Each cloud of rows lies close to a flat space through zero, with a little noise off it, and is much wider in some directions of that space than in others. After each cloud: how many dimensions does that space have?
In the rows, 128 means zero.

[[139 122 143 118 120 116 136 151 120 140 127 114 157 126 116 138]
 [ 90 155 100 153 141 163 141  87 139 113 131 161  69 147 156 124]
 [104 130 131 133 136 157 145 143 129 144 122 139 137 122 122 141]
 [120 135 104 136 136 121 128 104 139 122 130 139  99 133 145 130]
 [127 103 152 102 122 121 130 177 114 141 124 109 182 119  97 126]
 [127 124 129 127 120 122 116 139 125 127 125 128 130 122 131 131]
 [162 148  88 149 120  68  90  73 149  57 112 127  44 154 185 106]
 [116 141 137 116 142 146 148 146 121 148 136 138 148 113 102 141]
 [138 145 110 143 124 139 127  99 136 105 124 135  92 137 146 120]
 [175 129 110 137 108  57  76  81 147  58 112 112  58 150 184 110]
 [154 122 137 126 104  89 104 113 129  98 113 111 118 135 138 122]
 [ 93 151 129 138 142 169 155 138 116 160 143 140 145 118 107 139]
 [121 119 140 120 133 144 135 148 114 158 141 139 160 113 122 132]
 [110 144 111 143 142 158 145  99 125 128 134 145 104 132 141 122]
 [165 105 132 127 113  77  89 114 136 101 107 112 115 136 146 117]
 [164 119 124 132 101  60  83 109 141  82 100 111 109 143 146 117]
 [ 96 145 123 140 151 180 164 148 132 156 136 145 139 121 121 124]
 [110 100 156 111 140 150 157 188 109 177 142 127 212  99  76 150]
 [139 113 144 112 124 122 120 152 114 142 122 118 157 119 110 143]
 [151 111 142 117 104  80 109 141 137 100 106 106 141 139 124 127]
 [146 135 113 131 116  98 109  95 139  93 117 120  80 147 158 110]]
 : 2

[[170 124 114  85 148 142  60 137  76 180 151 111 128 115 182 122]
 [142 109 143 154  93 157 105 108 129 127 106 118 174 138 168 126]
 [123 122 119 122  69 131 176 148 126 136 113 154 152  94  98 159]
 [132 165 182 105 109 129 145 158 124 102 134 150 127 151  78  59]
 [153 113  67 159  51 140  63 125 130 181 106 102  96 124 141 146]
 [ 94 124  93 159  93 151 132 128 119 146  96 120 160 132 111 145]
 [144 125 119 141 205 129  72 131 114 183 118 112  86  86 170 110]
 [140 106 129  81 142 139 160 117  93 164 121 115 128 175 116 113]
 [117 234 113 103 156 165 101 176 121  77 164 161 173 105  91 116]
 [132 145 129 135 163 131 157 149  49 124 153  92 204 135 168 115]
 [ 83 192 103  98 142 113 124 166  51 148 137 121 115 123 115 120]
 [141 150 149  84 215 142 126 155 119 171 120  75 100 141 158  58]
 [102 196 215 133  55  99 108  99 187  95 112 118  81  61 142 125]
 [128  63 154 127  75 151 202  98 125 159  71 128 146 199  80 105]
 [112 148 138 137  60 144 163  91 152 128 128  51 159 137  84 125]
 [120  43 108 160 138 108 119 144  99 126 104 172 133 176 188 139]
 [137 136 158 184 206  99 136 157 108  96 181  73 139 154 118  39]
 [157 142 120 147 130 136 121 179 152 137 135  63 125 138 143  61]
 [126  84  99  64 157 137  99 196 113 196 153  91 142 130 126  83]
 [ 90 155 170 108 129 148 102 113 123  78 145 192 170 136  94 128]
 [103 152 158 106 159 133 126 117 163 122 130  77 153  92 179 137]]
 : 13

[[131 112 116 123 133 119 127 137 156 126 131 129 123 140 140 145]
 [131 121 114 122 125 132 123 130 127 125 125 123 122 140 133 137]
 [129 131 104 117 119 144 125 129 104 114 118 113 128 148 129 141]
 [126 110 145 138 139 102 127 131 182 144 144 150 124 122 136 127]
 [133 111 100 119 122 123 125 138 148 116 123 121 120 150 142 151]
 [127 140 145 135 128 131 132 122 119 134 132 133 131 116 123 115]
 [128 119 159 142 143 109 131 130 168 144 142 151 130 107 130 110]
 [125 146 140 133 123 137 130 118  96 127 125 128 136 114 114 114]
 [129 147 130 128 123 148 130 124  84 126 119 121 135 122 116 122]
 [126 134 147 132 131 126 127 127 127 132 133 131 131 116 125 117]
 [124 121 159 143 142 111 129 133 162 146 140 148 129 103 126 112]
 [130 127 135 131 131 122 128 126 138 132 134 132 131 123 129 124]
 [130 142 123 122 121 142 132 120  89 117 118 118 133 131 119 130]
 [134 135  95 113 113 148 125 128  93 110 113 108 127 154 126 146]
 [129 136 109 122 119 143 125 125  98 117 119 114 128 141 124 136]
 [135 119  72 107 114 145 120 133 106 107 116 105 121 169 138 168]
 [126 142 146 136 129 136 133 126 112 134 130 133 133 110 119 107]
 [132 149  93 116 108 164 127 122  56 106 107  99 130 150 119 141]
 [129 134 143 138 131 128 131 124 125 136 130 133 134 117 126 117]
 [126 109 132 129 136 112 126 136 172 136 140 139 124 127 138 131]
 [127 123 141 135 136 118 132 132 151 134 136 135 126 117 129 122]]
 : 2

[[ 91 110 154 141 128 151 139 149 184  89  47 144 229 109 168 161]
 [145 127 127 122 124 103 122 114  98 142 156 121 107 153 136 125]
 [ 95 109 149 125 110 159 100 174 162 108  93 148 170 142 155 137]
 [173 139 106 134 167  48 179  32  69 149 159  89 106 109 114 142]
 [119  84 166 102 139  36  83  76 102 153 148  86 120 184 163 169]
 [161 109 179 100 119  28 112  77 108 162 159  83 110 211 175 166]
 [158 123 132 104 116  78 100 109  71 163 189 114  64 187 140 116]
 [132 107 135 110 145  62 108  79  87 149 152 103 107 152 140 144]
 [153 134 143 112 131  85 128  95 119 156 153 100  84 150 120 135]
 [147 153 120 132 122 148 158 139 138 124 112 143 132 115 127 113]
 [120 114 147 110 123 109  93 129 129 143 140 116 105 157 133 133]
 [132 126 126 133 111 141 114 149 120 129 164 127 108 150 124 120]
 [150 131 119 125 136  94 123  96  95 153 180 103  75 140 105 124]
 [138 146 112 136 130 149 141 132 131 131 144 127 103 109  97 112]
 [121 111 128 114 132 101  96 113  99 143 155 118 101 149 130 128]
 [152 109 131 103 145  33 104  58  57 168 186  89  72 172 136 139]
 [101 139  83 141 145 192 126 153 130 115 122 152 111  61  75  94]
 [141 134 114 128 149 102 137  89 111 145 154 104  91 110  96 128]
 [153 145 118 133 130 120 159 115 112 129 128 132 130 122 132 121]
 [184 157  82 140 156  83 175  56  57 156 198  99  59 105  81 110]
 [119 112 134 126 130 115 111 123 120 130 141 119 126 140 132 137]]
 : 6

[[112 122 144 159 110 112 142 100 153 117 113 154 149 133 141 131]
 [159 129 141 175 137 158  91  90 187 113  80 166 133 151 159 104]
 [122 125 131 122 104 115 149 131 121 124 133 130 119 107 121 129]
 [161 136 120 125 134 163 110 133 138 124 120 126 110 117 124 109]
 [135 128 126 132 148 128 121 126 130 134 125 123 135 141 134 131]
 [128 131 124 138 160 135  92 140 135 140 114 132 130 158 142 113]
 [109 120 132 126 106 108 160 116 123 125 137 126 141 119 118 151]
 [139 134 138 173 141 141  66 119 176 125  79 177 134 162 181  81]
 [146 138 114 107 201 152  62 175 105 155 127 101 120 162 135  98]
 [157 137 117 121 158 159 103 135 134 132 120 118 121 138 124 119]
 [123 126 128 111 137 127 142 133 115 132 139 113 133 126 118 142]
 [120 137 129 163 183 126  40 148 154 144  83 158 154 199 184  78]
 [101 129 119 112 166 101 109 168  94 155 146 104 147 161 128 131]
 [121 132 137 160 149 121  86 118 159 135  96 157 151 171 164 101]
 [121 127 113  83 129 122 155 151  79 140 168  88 117 102  90 154]
 [137 123 119  98 134 135 162 127 102 131 153  89 123 111  91 161]
 [109 129 131 139 144 109 107 132 131 134 119 135 146 157 146 118]
 [124 132 128 141 152 122  86 142 132 137 112 145 134 153 153 102]
 [142 132 134 146 130 147  97 135 144 127 105 149 118 130 149  98]
 [137 128 137 152 162 133 110 104 157 125 103 135 150 164 143 132]
 [137 131 123 120 157 134 105 136 120 136 125 114 134 147 126 124]]
 : 4

[[128 157 128 129 135 152 117 114 139 118 120 111 134 107 136 116]
 [113 152 140 120 149 169 118 124 124 116 132  96 119 121 130 121]
 [116 130 128 126 129 143 121 131 127 119 134 130 125 125 129 117]
 [113  72 103 121  86  95 128 156 131 133 134 154 132 149 111 137]
 [108 130 139 121 138 156 123 132 120 118 136 113 118 131 127 123]
 [128 148 148 133 149 153 131 120 119 117 134 132 120 119 137 114]
 [ 93  52 129 110 109 106 141 179  97 137 154 136 105 185 100 155]
 [119 126 143 122 145 138 132 134 113 129 136 118 117 142 126 136]
 [140 158 153 138 156 144 134 111 119 122 129 134 119 116 142 120]
 [ 92  91  97 107  94 131 110 156 138 126 132 102 134 147 107 135]
 [129 125 131 125 131 126 130 130 123 134 129 120 123 138 125 135]
 [129  88  75 120  69  79 117 142 160 143 112 126 156 131 112 144]
 [131 110 115 127 113 105 130 134 133 138 127 132 134 135 121 140]
 [124 171 187 134 189 184 138 113  93 112 147 127  97 124 145 109]
 [ 99 129 156 118 158 171 127 140 103 116 149 113 103 144 126 122]
 [113 119 107 121 108 130 117 133 140 124 125 119 137 125 123 123]
 [109 126 143 119 149 152 128 138 111 126 139 105 111 143 125 133]
 [138 164 147 138 151 153 127 109 126 117 127 134 124 106 143 112]
 [122 132 138 121 143 142 127 131 119 129 132 104 119 136 125 137]
 [140 166 153 133 164 152 132 110 120 125 127 113 119 115 142 122]
 [115  95 102 124  88 108 122 144 141 126 129 154 138 133 118 122]]
 : 4

[[137 147 129 136 130 112 125  96 123 109 101 123 121 124 146 106]
 [120 178  80 153 111  87 119 136 142 114  64 135 127 139 113  66]
 [131 135 118 129 132 132 135 120 138 121 131 133 117 128 146 121]
 [133 112 147 116 142 110 127  80 124 142 132 117 135 105 116 121]
 [141 153  99 147 125 127 134 142 123  92  95 127 114 129 149  91]
 [101 136 138 131 107 104 109 129 140 155 115 137 143 146 102 144]
 [105 121 148 126 107 133 116 152 135 153 143 137 142 153 110 171]
 [156 148 102 139 146 136 148 108 121  85 111 121 102 111 174  82]
 [143 154 119 136 140 132 139  87 135  96 114 131 106 126 180 105]
 [136 117 146 117 142 149 139 108 129 124 155 129 116 123 155 150]
 [141 145 119 133 140 123 135  92 131 107 113 129 113 119 159 101]
 [132 106 141 119 134 165 136 144 126 128 167 133 121 130 146 164]
 [144 139 107 131 144 140 145 111 132 101 128 129 106 118 166 101]
 [149 143 110 127 152 140 152  80 144 100 131 134  96 112 188  97]
 [105 116 142 127 108 118 110 164 125 156 127 129 154 143  79 157]
 [113  94 177 111 122 131 112 127 120 166 161 124 153 136  97 188]
 [123 111 131 122 126 124 122 141 123 147 132 124 143 123  95 134]
 [142 145 107 136 138 147 146 117 136  97 129 135 100 127 178 111]
 [160 139 113 132 155 166 158  95 130  80 142 129  87 113 210 108]
 [140 160 107 136 141  93 137  71 139 109  89 129 114 112 146  67]
 [117 120 151 126 119 119 115 127 123 146 130 124 141 135 109 152]]
 : 5

[[133 119 134 136 128 118 122 127 121 126 128 113 145 129 137 121]
 [141 108 131 123 130 121 134 121 150 108 125 101 161 119 148 132]
 [126 127 147 137 128 132 100 117 118 129 125 140 116 132 141 128]
 [ 99 183  39 126 140 127 219 143 153 170 127 116 127 105  77 135]
 [133 135 121 144 122 147 134 123 129 128 129 139 103 136 123 130]
 [111 162  91 130 139 132 164 132 132 161 136 145  98 117  96 121]
 [141 106 172 118 114 102 113 133 128 116 113 119 153 119 150 136]
 [120 139 121 142 130 140 129 134 118 124 144 154 113 137 112 114]
 [119 126  86 110 149 122 190 124 161 138 112  94 160 117 112 136]
 [114 131 106 112 132 113 162 121 147 136 125 110 144 123 121 133]
 [131 122 122 118 125 128 125 110 138 127 126 126 144 122 136 121]
 [119 144  97 106 144 122 149 121 142 140 115  98 133 123 111 132]
 [147 117 205 162 116 137  72 128  84 103 144 160  97 147 138 112]
 [120 156 121 144 128 135 124 133 110 142 150 168  78 130 101 113]
 [129 113 120 116 133 114 128 130 146 132 117 106 161 114 142 134]
 [152  78 216 118 114 123  45 125 107  85 141 136 144 136 182 128]
 [149  64 188 111 118 111  79 119 140  76 121  95 176 139 185 135]
 [143 106 189 130 109 137  70 140  99 107 144 153  95 143 138 120]
 [121 145  91 121 139 133 156 128 143 150 122 115 126 122 109 128]
 [141 121 139 137 130 124  98 116 124 116 124 126 124 138 141 129]
 [125 114 171 145 112 133  76 130 100 108 149 163  87 138 140 104]]
 : 2
